The groups are shells around one centre, one inside the other: the same stretched ball of 8 dimensions in 9 sizes.
In the rows, zero is written as 128.
Some rows, each with its group after it:
[121  98  95 112 141 145 108 114 140 139  69] => q_908
[141  78  95 139 151 128 114 128 131 134  72] => q_827
[135  76 108 129 126 104 103  96 129 153  82] => q_827
[161  76 111 147 136  90 121 123 130 162  82] => q_345
[166  74 105 146 156  77 117 141 112 158  84] => q_679
[136  96  76 124 142  89 105 113 124 173  77] => q_367
[102  94  60 126 138 128  95 102 140 159  73] => q_345
[128  85 116 142 152 115 115 107 153 142  65] => q_682
[130  79 117 126 119 122 105  94 135 143  75] => q_908
[163  79 119 157 164  91 129 119 140 134  53] => q_271
[124  81 102 125 156 131 103 124 129 130  75] => q_367
[136  63  82 163 132 128 109 132 123 135  70] => q_271
[153  93  95 102 136  86 104 129 107 184 107] => q_345
[112  99 108 101 122 120  97 101 139 172  92] => q_271
[140  76  90 133 122  87  99 116 113 176  96] => q_682
[151  74 129 146 158  75 118  99 146 153  77] => q_271
[133  71  92 127 113 128  99 116 117 153  94] => q_367
[137  86  87 136 144 106 109 141 125 167  89] => q_367
[140  85  90 125 147 111 112 104 141 159  89] => q_679
[158  71  96 123 141  95 105 122 108 157 101] => q_908
[158  83 110 111 130 101 110 111 115 159  92] => q_682
[126  80 107 118 149 134 105  97 142 130  78] => q_682
[134  95  88 118 154 124 110 132 129 150  79] => q_679
[129  85  57 109 143 128  97 121 118 162 104] => q_997
[154  76 106 125 124 117 114 122 124 160  99] => q_345
[120  59 138 160 141 111 105 102 146 125  66] => q_997
[150  84  67 139 143  80 109 132 117 185  95] => q_140
[153  55 110 169 158  67 108 135 114 150  83] => q_345
[150  49 132 147 136  95 106 117 120 143 100] => q_367
[111  90  87 137 139 131 103 121 135 142  60] => q_827
[137  90 126 127 142 112 112 117 133 140  63] => q_679
[113  83 112 134 152 111 101 107 142 143  70] => q_827
[132  66  95 141 147  72  94 125 115 175 107] => q_345
[155  83 107 136 159  86 119 115 137 160  82] => q_679
[ 95  84  71 133 142 123  86 120 126 151  75] => q_345
[133  71 109 137 140 105 102 131 121 154  93] => q_679
[142  77 139 140 144  87 109 113 127 141  64] => q_367
[114 102 101 119 134 127 100 127 125 146  58] => q_140
[138  95 114 125 159 103 112 120 128 138  56] => q_908
[120  74 100 132 143 147 101 111 130 113  62] => q_140
[133  74  99 132 154 111 102 114 123 134  74] => q_827
[125  88 104 125 121 138 108 110 138 146  73] => q_367
[150  83 113 125 139 119 117 112 134 144  78] => q_827
[135  89 110 138 158  92 112 102 140 142  54] => q_345
[146 111 102 104 154  84 110 118 120 167  69] => q_271
[152  83  96 158 155  86 122 127 137 158  65] => q_140
[120  68 111 138 134 104  94 116 120 146  83] => q_827
[128 100  85 117 143 141 111 125 134 143  66] => q_682
[172  56 119 135 129  90 112 107 113 151 102] => q_271
[147  68  77 134 136  89 102 106 117 168 101] => q_997
[121 110  77 111 143 121 108 115 140 168  73] => q_367
[126  70  87 159 148 116 108 123 136 141  71] => q_827
[103 103  90 115 165 109  94 113 134 148  62] => q_997
[121  97  76 121 127 120 102 115 128 165  74] => q_908
[127  99  87 145 154 128 116 134 136 133  40] => q_271
[120  71  78 124 122 118  88 125 106 160 101] => q_140
[148  76 121 131 160 109 116 114 138 137  80] => q_908
[126  98  88 139 170 112 112 126 138 137  48] => q_682
[150  85  66 109 136 103 102 121 106 173 105] => q_997
[153  71  95 144 148  81 108 122 112 154  80] => q_679
[148  67 104 155 142 121 118 117 135 130  68] => q_908
[158  94 125 125 159  99 123 120 131 139  59] => q_140
[134  75 102 150 161 102 109 145 128 151  83] => q_271
[126  95  81 123 143  89 103 121 132 190  98] => q_997
[110  59  96 152 117 125  94 104 133 145  85] => q_140
[127 114  96  86 132 107 100 110 123 176  85] => q_997
[155  53 129 154 143  81 105 132 106 141  87] => q_997
[ 99 108  82 110 150 128  96 104 141 149  59] => q_682
[119  68 115 151 144 120 104 100 143 124  60] => q_679
[137  40 134 165 125 102 103 102 129 132  86] => q_271
[113  87  76 140 152 105  96 127 121 151  64] => q_908
[130  77 102 122 143 120 104  91 139 141  82] => q_908
[135  70  81 153 141  99 107 124 129 165  91] => q_679
[138  94  98 117 131  91 106 110 128 179  89] => q_682
[126  96 104 125 136 122 110 112 140 150  66] => q_827
[114  67 110 167 153 112 106 107 148 125  52] => q_140
[128 101  76 108 140 138 106 128 124 151  77] => q_682
[110  86  98 123 153 103  92 121 126 155  83] => q_367
[123  80  78 110 142 111  93 118 121 173 115] => q_140
[135 106  66 124 157 119 117 121 142 162  69] => q_997
[116  72 111 132 138  93  94  90 136 157  87] => q_345

New rows, each followed by its group:
[133  89  61 126 146  96 100 121 119 174  90] => q_908
[130  98  88 137 141 103 109 135 125 163  64] => q_345
[138  70 113 135 132 100 103 132 118 163 100] => q_367
[ 97  79 102 149 137 139 101 105 155 134  61] => q_271
[124  61  73 153 152 112 103 104 141 149  91] => q_271
[ 96  90  78 119 146 136  92  95 144 143  74] => q_367
[132  89  80 117 151 111 106  90 140 153  81] => q_271
[123  75 101 131 123 100  94 115 118 165  91] => q_827
[112  91  98 123 150 138 102 112 138 129  59] => q_827
[125  95  82 133 181 103 105 138 125 142  61] => q_271
[117  67  95 167 158 105 104 118 141 136  64] => q_367
[149  79  82 151 143  97 114 139 121 163  80] => q_682
[130  83 100 116 135 121 102 121 126 159  97] => q_827
[126  73  80 134 124  99  95 100 123 167  92] => q_345
[144  59  97 164 157 104 110 128 122 126  67] => q_367
[141  77  89 151 160 111 111 130 122 127  54] => q_367
[110  94 115 102 125 112  92 101 128 162  86] => q_345
[113 102  73 105 152 134 100 103 137 146  71] => q_682
[132  55 120 145 130 113 104  92 139 139  89] => q_682
[145  68 101 153 140 100 114 124 135 161  93] => q_682
[139 105  64 112 149  79 101 129 109 186  85] => q_271
[121  67 117 151 134 105  99 125 124 144  75] => q_367
[127 108  76 118 173  90 106 118 133 164  68] => q_997
[121  70 102 141 118 113  98 109 127 155  85] => q_679
[144  59 119 163 157  86 113 112 138 143  80] => q_908
[129  86 106 129 149 108 101 132 115 139  64] => q_682
[144  74 107 129 144 127 109 122 121 128  75] => q_908
[134  85  96 141 155 103 111 141 129 159  81] => q_367
[112  99  71 136 150 128 101 136 122 138  48] => q_997
[145  51  83 161 135  83  99 121 110 160  98] => q_997
[177  75  91 136 134  79 117 137 104 175  99] => q_271
[114  93 114 124 138 147 110  85 156 119  46] => q_271
[124  75 111 120 134 100  93 103 122 157  93] => q_827
[136 107  94 112 159  97 113 106 143 167  74] => q_140
[120  64 101 141 138 134 103  85 145 124  73] => q_997
[141  65  65 149 135  92 102 118 118 170  98] => q_997
[125  84  53 150 167  97 101 140 116 155  70] => q_271
[137  97  83 103 154 107 106 108 131 166  93] => q_682
[144  67 110 156 156  93 109 144 117 143  77] => q_367
[ 98  88  75 132 140 129  93 114 135 149  71] => q_679
[134  99  97 115 141  94 103 112 119 159  67] => q_682
[134  67 107 149 135  85 103 100 131 157  80] => q_682
[140  90 116 104 155 116 107 111 127 139  79] => q_345
[112  71  94 160 168 113 104 121 144 133  66] => q_997
[123 100  93 105 129 121 101 112 129 166  85] => q_827
[156  66 115 123 125  97 109 106 126 171 117] => q_140
[144  74 122 157 154 101 118 120 139 134  60] => q_679
[134  97 106 121 146 129 113 118 131 131  53] => q_908
[137  97 111 113 136 106 106 123 119 155  73] => q_679
[141  98  69 110 143  84 101 115 114 183  91] => q_997
[128  83  52 138 157 114 102 133 120 155  81] => q_367
[133  67 113 152 148  91 107 115 137 156  87] => q_827
[156  83  94 152 158 101 126 128 139 150  68] => q_345
[152  70 117 162 161  86 122 103 148 141  64] => q_271
[ 98  75  91 126 130 130  88  97 136 148  86] => q_682
[134  71  52 154 146 105 102 135 116 161  87] => q_997
[124  64  91 153 130 137 107 110 139 133  75] => q_367
[126  70 116 152 133 129 113 104 149 132  66] => q_367
[128  77  96 157 151  90 108 116 139 158  72] => q_908
[112 100  81 110 153 117  97 116 134 162  84] => q_679
[150  46 106 159 130  81 102 121 113 161 107] => q_345
[117  73 115 136 138 102  93 122 118 147  80] => q_367
[143  80  81 134 142  85 104 106 119 162  79] => q_997
[124  81 104 136 140 145 112 118 146 133  72] => q_140
[140  66 122 138 134 117 111 102 140 142  87] => q_827
[123 117  58 101 145 110 103 117 130 181  78] => q_271
[125  90 114 122 153 121 106 105 136 129  57] => q_679
[150  70 109 155 139  77 109 142 112 164  84] => q_345
[116  73  91 136 155 122  98 112 135 136  80] => q_679
[142  69 102 131 159  87 105  96 134 154  96] => q_271
[127  70 118 140 121 107  99 110 123 147  77] => q_679
